The rows come from 6 hidden closed curves, with some noise, and rows from the same curve form a group. Each curve winds through 8 dimensions. The rows are also pushed far along 5 directions, which tell nothing about the answers.
In the rows, zero is written as 128.
Some rows, each with its group after it:
[128 102 138  98 135 125 173 137 129  89 141  71 106 109 143  64  87 130] : J411
[105 146  91 137  97 112 152 122 164 154 102  49 145 183  92 112 104 146] : J411
[152 138 140 139 150 142  99 102  59 127 126 147 130 115 132 157 142 117] : J411
[168 168 153 175 162 104 106 108 137 176  26 131 165 185 192 163 130 130] : J465
[161 113 127 117 125 147 116 125 108 131 130 161 121 107 141 123 138  93] : J274
[146 105 215 126 154  97 148 139 100 160  97  96  92  82 185  68 110 119] : J70
[179 144  86 174 121 145 118 107 142 141  98 181 150 117 120 179 139 110] : J411
[150 136 126 129 130 115 114 124 113 127 106 144 145 155 134 160  96 131] : J411
[139 118 132 110 118 115 129  80 145 132 110  99 136 183 138 142 128 144] : J274
[164 114 127 164 152  91 172  91 152 119 119 109 140 115 166 109 128  89] : J465
[194 131 139 112 155 105 154 122 154 139  73 144 122 128 188 109 113 117] : J274
[ 69 114 138  87  97 111 100 165 119 128 169 187 133 106 134 106 105 150] : J893
[ 34 127 172  75  79 108  97 197 157 173 148 145 111 160 124  98 102 159] : J465
[123 140 163 148 157 175  92 102  50 142 162  97 116  65 108 108 180  93] : J411
[ 83 125 101 113 133 109 161 146 141  76 175  30 132 177  33 123 109 116] : J70
[100 149  81 110  69 111 140 155 212 159 123  92 163 206 107 127  85 157] : J70
[145 149  63 133 106 112 148 104 238 106 128 110 200 214  93 174 119 143] : J274
[162 148 118 156 142 143  99  92 117 164 100  93 156 164 143 160 164  98] : J70
[116 124  84 131 101 141 145 151 180 105 125  98 137 157 104 136  83 155] : J893
[187 109  73 171 157 114 179 110 172  63 114 126 142 139 124 162  91 100] : J411
[170 133 137 142 137  90 156 111 165 153  95 144 143 124 181 109 142 106] : J893
[153 101  90 133 115 139 137 138 161 125 124 155 115 147 150 158 128 120] : J70
[118 166 111 125 114 123 149 105 147 163 103  47 140 181  85  94 139 104] : J70
[112 103 196  88 140 132 127 140  88 132 126  97  97  85 145  68 135 147] : J935
[ 89 127 166  89 105 155  71 152  64 177 165 148 103 114  68 124 162 122] : J935
[186 116 150 118 184 136 140 122 100 106 132 147  98  77 143 117 144  94] : J274
[125 103 120 100 128 108 125 152 141 119 159 166 126 115 150 138 126 146] : J465
[113 112  81 129  98 148 144 146 180 108 123 159 123 157 120 149 124 162] : J935
[154 123 104 144 123 132 144 117 138 121 104 117 129 135 139 130 127  94] : J893
[120 147 117 124  81 109 122 162 176 153  58 197 164 173 158 147 109 189] : J465
[143 123 136 128 149 159 125 131  73 114 130 124 115  91 114  97 128 104] : J893
[191 113  96 160 144 129 181 117 183  81 149 170 134  69 143 131 114 109] : J274
[137 153 136 143 144 108  82 112 120 172  88 145 139 174 129 187 131 117] : J465
[171 141 148 152 148 141  76 106  59 170 124 207 118  73 140 161 155  78] : J935
[129 150 153 171 166 120 124 102 142 143 103  34 149 170  87 143 160  96] : J465
[110 115 152 128 162 153 123 119  89 107 192  59 125  92  91  94 166  91] : J465
[118 105 142  91 122 113 156 149 104 109 177 102 106  95 103  84 129 115] : J70
[110 142 124 145 123 105 133  80 149 144 120  36 159 188 129 123 142 101] : J274
[108 115 171 102  94 103 134 128  83 162 107 151  92 103 138  97 114 164] : J465
[115 124  98 133 127 122 140 129 133 130 119 118 135 134 132 105 138 119] : J411
[ 83 114 129 115  96 128 103 145  94 132 193 158 127 104  85 129 134 122] : J411
[110 132 139 139 143 156 119 100  95 116 131 108 104 131 116 140 158 138] : J935
[140 127 131 111  95 117 169 128 158 151 137 127 123 101 136  71 128 124] : J70
[128  91 110 118 145 143 156 175 138  62 218 170  88  49 127 117 115  96] : J465
[ 77 139 188  79 122 116  60 176 101 189 161 180 127 110 119 117 171 130] : J274
[116 160 126 129 104 102 130  69 142 166  66  62 166 212 144 106 131 118] : J893
[149 136 145 125 158 136 110 143 122 157  62 148 124 123 169 115 147 137] : J411
[144 155 139 177 109 111 123  94 137 194  42 119 150 160 184 126 128 117] : J274
[147  94 115 141 126 151 130 155 124 103 145 210 100  85 119 160 118 142] : J893
[ 92 106 105 144 156 167  97 143 125  71 161 101 140 156  49 186 157 140] : J935
[114 102 136 110 125 104 132 184 133 131 135 159  95 112 147 127  88 142] : J70
[ 99 138 152 100  97 125 124 123 113 175 112  93 118 139 136  78 150 125] : J274
[159 105 148 130 132 152 140 102  95 128 123 150  96  80 144 103 157 102] : J274
[ 91 133 139  91  97 102  90 175 128 156 140 162 143 141 132 136 107 158] : J935
[130 143 124 120 145 108 101 140  93 143 122 136 140 125 140 141 132 113] : J70
[142 153  94 140 151 150 127 120 177  83 111 114 172 183 107 173 143 149] : J935
[149 123 126 134  98 127 145 126 139 148 118 149 117  96 128 119 116 132] : J411
[123 118  89 132 121 138 150 107 113  74 181 122 134 140  62 149 121 127] : J893
[119 101 158  90  75 100 183 133 130 133 133 102  85  90 167  59  46 173] : J411
[127 128 185 126 139  71 156  89 106 163  80  67 121 166 168  78 132 110] : J893
[173 113 107 127 128 118 196  88 135 115 122  61  96 103 155  76 111  87] : J465
[119 122 167 129  79 110 146 101 118 190  84  92 110 130 183  70 116 130] : J274
[ 87 155 131 136 107 122 123 125 186 150 135 111 147 183 105 140 119 151] : J935
[115 131 109 132 119 140  81 119 125 135 129 199 161 154 111 163 171 100] : J465
[147 125 101 140 136 171 160 111 118  89 149  92 104 106  96 125 130 128] : J935
[ 91 132 147 103 118 115 134  98 110 138 118  54 137 179 110  80 149 108] : J893
[163 120 109 141 154 151  90 153  99 112 144 248 126  66 149 166 168  80] : J274
[174 115  97 141 146 109 166 120 149  84 164 182 133  74 152 136 138  98] : J893
[139 141 136 127 156 128  94 130  67 138 134 129 127 100 128 140 144 104] : J70
[150  93 127  94 129 136 168 153 124  88 164 140  92  78 115  97 126 123] : J411
[137 114 125 143 131 150 147 125 134 125 116 122  99 119 131 120 145 129] : J935
[ 82 123 114  93 111 169 109 148 120  89 191 142 116 132  33 157 128 175] : J274
[148 141 187 129 133 125  64 131  74 211  48 187 101 114 195 155 150 126] : J893
[129 151 140 121 135 160  69 129  61 153 102 150 126 130 116 154 143 128] : J893
[127 128  60 145 134 190 129 130 129  56 181 142 125 123  61 184 140 143] : J935
[159 179  87 157 139 149  74  92 120 148 100 186 183 162 102 202 178 116] : J70
[103  85 177 109 132 134 159 101  46 104 182  68  63  56  80  80 147 140] : J465
[ 58 142 197  74 119 142  80 158  80 179 141  65 118 136 102  73 138 152] : J411
[ 96 178 131 132 124 122  50 154 135 188 103 177 172 160 118 169 128 147] : J70
[ 84 124  82 124 133 127 105 149 128  71 177 141 143 162  59 197 117 153] : J70
[ 84 123 204  98 122  87 112 132  94 187 144 120 107 102 151  78 153 137] : J70
[176 113  51 197 162 138 165  73 150  52 122 105 143 162  99 202 137 101] : J935
[117 122 127 145 138 134 141 106 152 115 116  96 141 158 112 119 138 127] : J893
[145 156 125 139 164 159  82 139 129 121 113 179 157 150 117 190 177 134] : J935
[140 125 168 100 117 104 116 146 143 167 111 154 140 122 140 105 109 134] : J935
[ 90 120 189 111 128 145 103 153  86 154 165 119  98  55 126  80 124 142] : J411
[154 130 101 146 116 116 158  93 158 133 105  95 148 123 134 103 121 102] : J465
[109 100 139 113 116 136 163 137 120 100 144 122  81 110 108 103 104 153] : J274
[116 105 123  77  97 116 141 182 164 122 147 160 118 143 121 104 104 130] : J274
[126 128 127 121  83 108 148 117 150 162 121 106 129 155 123 112 118 122] : J893
[192 112 193 110 147  99 181 131  65 165 113  99  72  30 196  30 119  82] : J70
[132 134 149 141 192 145 122 109  86 101 127  45 127 137 106 118 139 104] : J411
[106 110 139 109 119 112 157 108 139 128 142  72 108 142 152  76 116 113] : J465
[123 111 130 111 119 133 115 183 117 113 161 245  92  83 132 148 126 116] : J465
[121 160 148 140 150 149  59  91  76 158  76 133 147 179 129 180 179 131] : J935
[132 104 155 151 157 112 163  96 119 103 159  90  96  90 126 121 139 116] : J893

New rows. What belongs after each?
[140  88 127  77 102 134 190 113 138  91 177  88  88 101 108  71 112 135] : J274
[175 127 158 156 168 116 153 104  96 142 107  96 107  87 169  88 159  50] : J274
[149 129 127 116 121 136 131 112 111 148 106 111 108 117 141 107 135 107] : J465
[157 115 141 101 137 106 148 102 130 123 125  99 116 138 156 117 106 132] : J274
[153 123  91 128 128  85 171 129 188 111 130 115 151 158 175 126  90 124] : J465
[208 123  76 175 124 126 228 104 174  90 115 110 122  74 159  87  93  91] : J274
[120 136 138 119 140  99 113 116 149 154 111  87 154 192 143 140 142 130] : J465
[134 103 122 102 117 137 118 158 126 123 139 196 124  60 185 111 113 164] : J465
[158  98 137 150 154 126 170  84  94  96 149  99 103  71 106 106 166  92] : J465
[165 139  74 137 157 128 125  93 163  82 126 103 170 197 102 195 122 116] : J274
[113 116 172 126 129  99 109 138 132 170 112 115 127 131 184 118 118 141] : J70
[141 113 105 102  65 103 144 162 172 157 103 208 122 115 184 114  85 143] : J893
[128 110 116 128 114  91 178 158 188 107 149 120 123 107 126 114  91 135] : J465
[132 134 128 138 136 138 152 115 100 125  90  82  99 142 126 102 127 110] : J274
[ 85 137 129 119 158 164  64 149 118 105 142 149 154 147  88 160 168 141] : J893
[180 121  76 161 134 112 138 127 191  99  76 187 168 171 171 200  93 150] : J70
[108 127 143 128 118 145 106 156 128 133 128 170 148 104 127 115 150 140] : J465
[132 111 141 104 114 100 177 149 150 134 151 103 118  86 181  45  99 116] : J465
[ 95 131 112 114 106 144 104 136 136 115 156 129 139 143  82 152  97 166] : J935
[ 80 129 120 110  82  82 106 154 213 164  92 127 179 221 171 150  91 186] : J70
[158 137 168 130 147 125 126 147  90 160 127 163 111  72 185  80 133  71] : J465
[ 81 128 183 107 132 106  95 133 132 163 163 116 133 124 121 116 153 135] : J274
[120 137 144 125 121 116 127 149 113 159 105 102 115 130 152  97  96 116] : J274
[168 157 101 147 118 134 130  99 129 157  75 139 145 131 167 125 144 107] : J274
[166  85  90 133 133 120 201 117 129  64 137  90 100 105 132 117 103 129] : J935
[118 142 127 142 127 124  89 102 124 151 123 125 155 151 140 154 156 108] : J274
[108 112 167 121 179 146 110 116  77  85 173  96 120 116 112 123 167 109] : J411
[191 134  97 162 138 136 186  77 159 103 124  93 152 103 132 102 138  93] : J70
[149 127 137 147 107 108 158  94 135 151  70 115 133 114 143  99 127 134] : J465
[123 115  88 138 143 153 139  84  93  66 185  87 115 145  64 160 143  99] : J465
[158 140 186 154 154  79 113 115 129 192  64 150 128 130 200 140 141 115] : J893
[146 111 136 114 118 102 154 110 172 136  87  98 131 180 167 106 105 120] : J274
[136 127 120 122 120 129 106 156 107 128 154 192 124  83  94 160 127 131] : J465
[187 134 136 147 105 114 152  73 132 181  43 100 132 142 213  92 116 100] : J274
[102 126 110  95  89 109 104 148 175 156 103 188 144 174 187 129 103 151] : J465
[112 120 169 129 132 113 119 113 122 154  96  79 124 182 128 136 133 148] : J70
[158 135  91 139 149 142 143  96 112  91 134  92 152 143 125 125 150  89] : J411
[146 141 120 128 134 123 105 109  92 143 127 148 126 144 102 163 147  91] : J465
[102 125  93  72 103 104 121 180 184 105 159 169 147 170 112 158  82 175] : J274
[107 156 129  97  81 116 107 148 164 200  84  90 157 214 120 116 123 143] : J70
[179 136  82 172 129 112 154 103 156 132  99 130 143 153 132 168 106 106] : J935
[104 139  70 152 121 141 142 116 150  75 174 125 143 130  73 170 133 146] : J274
[145 148 100 184 116 151  83  99 127 150  85 182 164 152 140 190 152 112] : J274
[160 107  95 132 126 112 152 155 155 104 134 204 125  89 176 127 120  95] : J274
[132 122 124 121 138  96 144 155 175 113 125 161 130 137 145 142  92 150] : J274
[136 109 114 146 119 134 186 120 172 115 147  87 101 109 120  94 102 122] : J70
[147 123  98 122 149 130 141 145 148  82 120 131 142 131 151 129  91 139] : J411
[157 147 118 151 129 115 152  85 161 124 116 134 136 148 131 149 104 138] : J935
[117 130 132 130 104  96 156  92 147 151 116  68 131 139 172  89 117 126] : J274
[ 96 110 126  96 103 138  71 207 137 141 134 252 113 130 117 197 122 194] : J893
[147 127 122 144 122  97 145 136 133 128 136 174 120 106 124 143 104 106] : J465
[146 120 154 147 169 144 165 125 125 118 146  49 101  73 105  77 148  99] : J411
[144 104 157  87  99  88 186 131 120 153 120 107 103  83 198  30 106 139] : J465
[178 130  79 149 136 121 154 114 130  95 149 145 131 102  99 162 119  94] : J465
[110 164  95 154 144 167  93 144 153 108 162 142 160 153  82 185 161 124] : J935
[152 153 150 139 153 143 109  76  85 148 129  82 128 100 130 124 152 111] : J274
[ 86 109 163 110 109 140 112 136 130 135 167 156 119 114  91 122 154 155] : J70
[101 132 136 126 103 139 112 146 109 169 131 111 106 122 118 114 119 133] : J935
[144 167 135 126 127 137  97 134 151 152 124 183 158 121 142 143 121 133] : J935
[143 140 132 141 165 127 106  96  67 105 149 146 128  83 137 148 144 100] : J893
[126 107 102 144 124 123 144 121 171 120 136  78 131 177 132 150 122 123] : J70
[135 127 134 141 141 135 100 143  84 129 140 158 126 124  96 161 132 103] : J893
[119 132 192  89 110  96 127 114  82 192  80 118 110 114 193  42 131 116] : J893
[ 88 135 157 119 106 124 128 144 145 151 115  92 145 154 112  87 149 134] : J465
[ 73 127 167  88 103 127  96 128 114 172 105  88 127 159 144  93 130 179] : J465
[124 155 105 129 113 114 114 142 179 151 103 138 179 193 152 129 125 111] : J465
[133 128  96 135 105 133 128 114 128 116 162 154 140 141  80 163 133 120] : J893
[103 121 146 114 106  95 145 146 169 166 108 114 134 143 160  74 133 134] : J411
[108 127  91 123 121 153  91 160 114  99 153 175 152 154  68 174 126 127] : J893
[ 99 128 157  97 136 153  91 171  86 134 164 164  94 116 139 123 135 116] : J465
[129 134 119 136 119 124 146 135 150 116 106 112 135 155 105 142 130 148] : J465
[147 121 136 138 148 102 130 132 135 127 107 176 129 139 177 150 132 125] : J465
[122 121 120 137 130 120 125 107 105 116 153 125 123 112  98 149 113 133] : J465
[123 137  96 123 128 151  83 137 176 104 179 174 180 149  66 196 143 137] : J274
[165 129  63 139 114 107 148 109 202 119  83 169 161 172 205 145  92 121] : J465
[137 134 179 134 163 133 136  87 118 136 161  23 126 110  94  92 141  96] : J274
[111 111 123 112 120 110 120 151 115 110 179 197 135 123 114 146 141 125] : J465
[162 140  62 188 138 159 162  65 168  72 137  45 162 176  37 179 142  93] : J411
[136 110 112 130 116 149 149  93 139 106 127 111 123 145 111 123 149 114] : J274
[ 94 114 164 101 140 122  92 126  99 149 145 102 123 145 108 134 170 143] : J465
[ 91 110 163  86 116 123 123 182 108 119 192 155 106  57 151  86  87 164] : J411
[ 82 157 111 118 104 122 153  95 153 108 150  18 146 192  88 119  97 162] : J935
[146 120 114 140 133 139 151  91 110 130 110  88 100 135 138 123 139 115] : J70
[155 135 195 130 140 131 138  96  89 173 113  93 116  73 152  57 162 100] : J70
[ 73 130  85 109  80 135  70 143 142 123 143 199 176 169  75 191 123 192] : J465
[135 135 101 165 138 133 119 106 148 124  94 138 142 188 113 194 141 140] : J935
[197 145  72 190 164 137 129  64 130 107  76 140 170 178 124 197 180  76] : J411
[103 137 168 138 149 145  73 156  82 139 139 161 129 103  95 164 148 150] : J465
[101 137 140 116 122 152  39 158 101 153 165 214 155 116 102 189 158 153] : J70
[184 128 153 171 153 124 164 120  91 116  98 164 116  55 175 104 129 113] : J465
[140 119 107 150  99 122 156 119 132 139 143 153 117  81 127 121 122 127] : J411
[108 160 152 124 124 125  79 129 115 184 101  83 151 194  94 152 157 112] : J893
[131 121 134 133 141 121 155 146 152 113 152 111 107 112 147 104 111  94] : J465
[ 85 152 169 114 131 132  52 158 105 165 130 162 156 139 136 151 130 160] : J411
[133 122 171 129 167 137 122 154 117 137 140 117 110  81 114 109 147 117] : J411
[165 107 140 145 147 109 141 136 138 116 102 158 126 113 172 146 106 135] : J70
[ 77 128 172 106  89 142  52 171 134 190 123 205 141 141 118 145 134 158] : J274
[132 105 105 127  97 143 145 129 171 105 153 188 131 104 130 136 121 160] : J70
